The rows come from 4 hidden closed curves, with some noise, and rows from the same curve form a group. Each curve winds through 6 dimensions. The rows are also pushed far along 4 directions, which tell nothing about the answers.
In the rows, 100 means zero.
Known rows, each followed by its group:
111, 89, 118, 101, 99, 106, 116, 95, 116, 97, 100, 101, 75, 104, 101 | (0)
102, 117, 98, 96, 93, 112, 114, 112, 97, 104, 105, 99, 91, 107, 112 | (1)
99, 103, 103, 78, 130, 74, 70, 47, 54, 109, 110, 118, 94, 104, 100 | (3)
88, 115, 121, 77, 120, 66, 75, 87, 106, 65, 101, 97, 110, 117, 77 | (3)
113, 116, 115, 104, 96, 110, 124, 85, 90, 95, 102, 99, 76, 98, 117 | (3)
94, 121, 95, 107, 104, 109, 125, 117, 88, 68, 101, 96, 102, 101, 121 | (2)
77, 80, 88, 113, 90, 98, 76, 112, 115, 96, 98, 108, 116, 118, 72 | (1)
103, 130, 92, 86, 106, 109, 116, 95, 71, 108, 100, 100, 91, 97, 111 | (0)
90, 121, 99, 107, 99, 98, 98, 90, 96, 99, 93, 93, 110, 96, 111 | (1)
105, 70, 93, 104, 95, 99, 83, 118, 121, 131, 98, 98, 118, 96, 78 | (0)
153, 103, 149, 94, 77, 81, 130, 93, 106, 76, 106, 85, 90, 69, 105 | (1)
106, 108, 106, 110, 101, 102, 101, 115, 115, 102, 90, 90, 122, 104, 93 | (1)
119, 78, 77, 94, 98, 111, 121, 113, 91, 124, 107, 104, 89, 78, 116 | (1)
115, 78, 131, 89, 88, 89, 84, 82, 121, 121, 104, 99, 77, 112, 76 | (1)
71, 65, 80, 111, 112, 105, 67, 72, 106, 121, 93, 120, 98, 112, 80 | (2)
117, 72, 79, 97, 107, 112, 110, 76, 74, 135, 99, 111, 92, 78, 110 | (2)
93, 92, 93, 99, 94, 90, 75, 94, 104, 117, 95, 110, 118, 96, 85 | (3)
112, 72, 97, 92, 112, 104, 96, 53, 68, 136, 105, 109, 75, 96, 100 | (0)
95, 39, 68, 103, 106, 105, 91, 81, 89, 127, 111, 118, 86, 87, 106 | (0)
106, 92, 122, 106, 91, 97, 101, 61, 96, 106, 102, 101, 77, 96, 101 | (1)
86, 95, 100, 99, 94, 88, 73, 90, 110, 110, 89, 99, 120, 107, 73 | (1)
84, 104, 92, 102, 107, 96, 82, 95, 102, 102, 86, 102, 122, 114, 86 | (0)
82, 53, 82, 102, 106, 105, 74, 104, 128, 124, 92, 107, 104, 115, 63 | (3)
109, 87, 113, 109, 93, 108, 108, 91, 113, 107, 87, 102, 94, 92, 82 | (0)
93, 94, 101, 120, 88, 111, 99, 114, 115, 106, 106, 97, 96, 107, 106 | (2)
86, 129, 80, 106, 98, 101, 95, 123, 98, 93, 91, 105, 129, 98, 105 | (3)
105, 50, 62, 135, 92, 138, 121, 137, 109, 125, 101, 112, 104, 93, 104 | (1)
73, 103, 92, 119, 89, 107, 90, 112, 119, 92, 91, 89, 121, 114, 87 | (3)
116, 123, 113, 81, 99, 90, 108, 87, 88, 94, 92, 99, 102, 89, 100 | (3)
103, 105, 90, 98, 107, 101, 104, 87, 72, 106, 112, 100, 94, 94, 120 | (0)
69, 122, 76, 111, 105, 113, 96, 116, 89, 95, 105, 103, 110, 120, 120 | (2)
110, 92, 123, 93, 104, 88, 89, 74, 109, 110, 112, 105, 82, 103, 100 | (2)
114, 92, 92, 100, 92, 104, 112, 120, 102, 108, 102, 96, 106, 78, 109 | (0)
101, 66, 98, 117, 106, 105, 95, 78, 94, 116, 100, 105, 96, 96, 96 | (2)
88, 57, 77, 123, 89, 116, 94, 93, 97, 118, 84, 110, 109, 92, 83 | (2)
107, 102, 114, 95, 100, 96, 94, 80, 98, 110, 92, 97, 98, 106, 87 | (3)
88, 93, 86, 107, 109, 108, 94, 121, 113, 105, 104, 116, 96, 108, 104 | (3)
86, 111, 96, 108, 103, 100, 86, 130, 116, 106, 94, 94, 124, 107, 76 | (0)
106, 89, 129, 106, 93, 77, 73, 71, 115, 103, 102, 99, 104, 98, 88 | (2)
86, 122, 123, 95, 90, 77, 68, 85, 104, 87, 89, 90, 125, 119, 70 | (2)
95, 93, 66, 104, 104, 123, 119, 124, 96, 104, 103, 108, 93, 99, 117 | (1)
84, 86, 89, 110, 115, 111, 97, 126, 139, 107, 94, 93, 109, 102, 99 | (1)
84, 72, 96, 89, 111, 85, 52, 76, 104, 138, 103, 106, 103, 126, 67 | (0)
120, 63, 65, 84, 114, 112, 127, 60, 40, 126, 100, 108, 82, 61, 120 | (3)
90, 93, 95, 109, 105, 101, 105, 98, 92, 80, 98, 101, 103, 100, 101 | (2)
91, 91, 101, 106, 110, 97, 102, 82, 90, 89, 105, 107, 87, 99, 104 | (0)
104, 73, 114, 103, 77, 92, 82, 94, 131, 128, 103, 97, 92, 90, 87 | (1)
106, 93, 90, 112, 104, 117, 123, 111, 92, 96, 105, 94, 96, 92, 120 | (3)
80, 82, 81, 106, 91, 105, 86, 96, 104, 110, 99, 112, 100, 100, 92 | (0)
89, 93, 100, 107, 97, 88, 73, 120, 122, 104, 111, 103, 113, 109, 93 | (3)
72, 89, 85, 93, 95, 91, 61, 81, 103, 122, 92, 112, 114, 113, 76 | (2)
122, 85, 141, 97, 80, 80, 85, 76, 129, 104, 93, 95, 97, 92, 71 | (2)

New rows, each followed by its group:
75, 112, 90, 120, 96, 96, 77, 111, 120, 97, 97, 102, 127, 109, 103 | (2)
77, 132, 80, 100, 118, 104, 103, 131, 104, 74, 98, 111, 110, 115, 113 | (3)
112, 108, 117, 116, 108, 101, 119, 101, 103, 75, 99, 103, 98, 90, 111 | (3)
78, 105, 78, 126, 90, 108, 87, 121, 109, 102, 99, 113, 119, 100, 110 | (3)
75, 115, 72, 76, 124, 97, 82, 78, 74, 117, 95, 104, 109, 110, 102 | (1)
120, 86, 96, 127, 107, 128, 142, 106, 94, 100, 103, 114, 75, 77, 133 | (3)
131, 107, 124, 111, 90, 108, 122, 98, 105, 106, 101, 111, 79, 83, 116 | (3)
110, 43, 94, 102, 101, 113, 109, 85, 108, 124, 100, 101, 75, 90, 85 | (3)
94, 109, 93, 99, 101, 107, 98, 119, 106, 114, 98, 98, 101, 110, 92 | (0)
105, 121, 105, 96, 120, 91, 94, 92, 80, 92, 105, 107, 107, 102, 111 | (3)
100, 114, 86, 70, 127, 80, 86, 72, 51, 100, 109, 116, 99, 94, 113 | (3)
103, 144, 129, 84, 121, 84, 107, 80, 91, 59, 88, 98, 103, 111, 93 | (3)
103, 108, 104, 90, 112, 86, 81, 111, 106, 101, 103, 107, 115, 101, 94 | (3)
129, 113, 116, 95, 84, 113, 142, 113, 111, 91, 98, 86, 80, 87, 114 | (3)
91, 113, 83, 105, 123, 101, 86, 99, 79, 106, 99, 119, 112, 103, 111 | (3)
100, 97, 98, 117, 79, 109, 102, 104, 102, 104, 94, 107, 105, 105, 92 | (1)
85, 89, 82, 107, 109, 109, 99, 131, 131, 91, 90, 103, 118, 115, 93 | (0)
89, 98, 99, 87, 102, 86, 63, 102, 110, 121, 110, 103, 104, 122, 86 | (3)
117, 101, 91, 116, 112, 116, 118, 106, 85, 112, 98, 118, 99, 82, 122 | (3)
98, 107, 120, 93, 96, 74, 72, 77, 97, 98, 103, 107, 107, 98, 88 | (3)
119, 84, 117, 98, 97, 92, 105, 112, 124, 94, 95, 84, 111, 93, 82 | (3)
107, 103, 122, 113, 86, 94, 100, 91, 108, 91, 108, 102, 91, 92, 106 | (3)
129, 91, 115, 91, 85, 98, 112, 97, 102, 115, 107, 87, 88, 86, 104 | (3)
108, 103, 117, 107, 110, 100, 107, 89, 110, 89, 88, 106, 99, 101, 88 | (3)
93, 87, 97, 109, 85, 103, 102, 103, 114, 98, 92, 99, 103, 93, 89 | (3)
113, 90, 100, 109, 103, 112, 119, 114, 95, 100, 99, 91, 101, 98, 105 | (2)
91, 93, 82, 103, 108, 112, 104, 111, 100, 96, 84, 101, 109, 109, 87 | (2)
100, 96, 109, 116, 111, 101, 99, 100, 107, 90, 102, 109, 94, 102, 103 | (3)
134, 120, 143, 94, 93, 91, 121, 83, 103, 84, 101, 106, 76, 86, 109 | (3)
131, 118, 101, 98, 107, 105, 132, 123, 93, 93, 101, 104, 102, 75, 127 | (3)
111, 102, 106, 110, 114, 105, 104, 99, 100, 103, 92, 115, 99, 95, 102 | (3)
89, 134, 92, 105, 123, 100, 91, 116, 91, 89, 96, 116, 121, 111, 110 | (3)
99, 91, 100, 104, 113, 106, 94, 100, 107, 115, 104, 107, 88, 114, 98 | (3)
99, 79, 75, 106, 107, 122, 122, 108, 89, 103, 91, 109, 93, 92, 104 | (2)
98, 82, 90, 102, 106, 113, 116, 108, 108, 98, 95, 94, 93, 103, 95 | (3)
106, 89, 95, 106, 111, 107, 111, 99, 88, 100, 99, 97, 101, 100, 105 | (2)
108, 75, 107, 146, 69, 118, 106, 132, 142, 113, 100, 103, 102, 84, 106 | (3)
96, 73, 77, 129, 103, 116, 106, 107, 100, 109, 91, 112, 113, 82, 105 | (3)
108, 92, 108, 97, 94, 90, 81, 62, 78, 128, 110, 109, 89, 95, 99 | (3)
87, 115, 104, 107, 96, 90, 87, 93, 109, 92, 101, 102, 109, 102, 109 | (2)
61, 74, 75, 102, 112, 101, 68, 102, 112, 108, 98, 99, 111, 127, 75 | (3)
92, 129, 130, 99, 117, 87, 83, 114, 130, 76, 102, 98, 106, 135, 87 | (3)
83, 131, 115, 92, 113, 80, 85, 127, 130, 55, 95, 93, 124, 122, 83 | (3)
94, 94, 98, 100, 92, 90, 73, 102, 115, 116, 93, 106, 119, 100, 77 | (3)
103, 121, 104, 104, 106, 101, 126, 108, 85, 61, 98, 94, 103, 96, 117 | (2)
106, 65, 116, 110, 90, 93, 88, 74, 116, 104, 97, 104, 92, 98, 87 | (0)
98, 93, 101, 112, 99, 109, 113, 94, 106, 91, 86, 98, 99, 97, 93 | (3)
89, 59, 84, 99, 82, 96, 72, 92, 109, 132, 103, 97, 106, 101, 79 | (3)
103, 101, 104, 117, 103, 102, 97, 123, 114, 99, 103, 99, 110, 102, 107 | (3)
66, 82, 58, 125, 117, 116, 64, 119, 108, 132, 91, 129, 126, 117, 90 | (3)
98, 65, 80, 118, 109, 125, 112, 94, 96, 131, 105, 108, 79, 93, 115 | (1)
98, 87, 85, 111, 104, 117, 106, 100, 94, 118, 87, 106, 104, 88, 89 | (0)
106, 78, 88, 99, 82, 105, 107, 99, 98, 117, 100, 90, 101, 84, 102 | (3)
134, 122, 119, 83, 109, 93, 139, 87, 75, 78, 111, 84, 82, 71, 137 | (1)
106, 87, 95, 109, 81, 105, 94, 107, 102, 112, 99, 106, 107, 109, 84 | (1)
74, 120, 97, 106, 107, 103, 101, 140, 131, 69, 93, 81, 122, 129, 90 | (3)
111, 74, 102, 93, 119, 94, 95, 85, 102, 110, 107, 105, 91, 96, 98 | (2)
76, 46, 51, 117, 95, 127, 80, 107, 115, 166, 95, 113, 100, 93, 94 | (1)
119, 99, 153, 102, 105, 67, 65, 93, 135, 98, 105, 100, 109, 114, 71 | (3)
100, 115, 111, 86, 91, 85, 102, 98, 100, 79, 96, 81, 109, 98, 94 | (3)
115, 102, 137, 78, 106, 69, 95, 54, 92, 73, 106, 98, 83, 101, 98 | (0)
102, 90, 108, 96, 104, 91, 95, 112, 122, 90, 93, 99, 107, 97, 78 | (0)
107, 109, 98, 118, 98, 107, 102, 160, 140, 98, 93, 99, 126, 101, 101 | (3)
100, 104, 74, 115, 121, 119, 110, 104, 79, 112, 94, 125, 103, 91, 121 | (3)
91, 132, 98, 80, 120, 76, 83, 103, 84, 82, 108, 104, 116, 107, 105 | (3)
125, 84, 143, 98, 80, 77, 80, 95, 138, 109, 95, 94, 104, 94, 64 | (3)
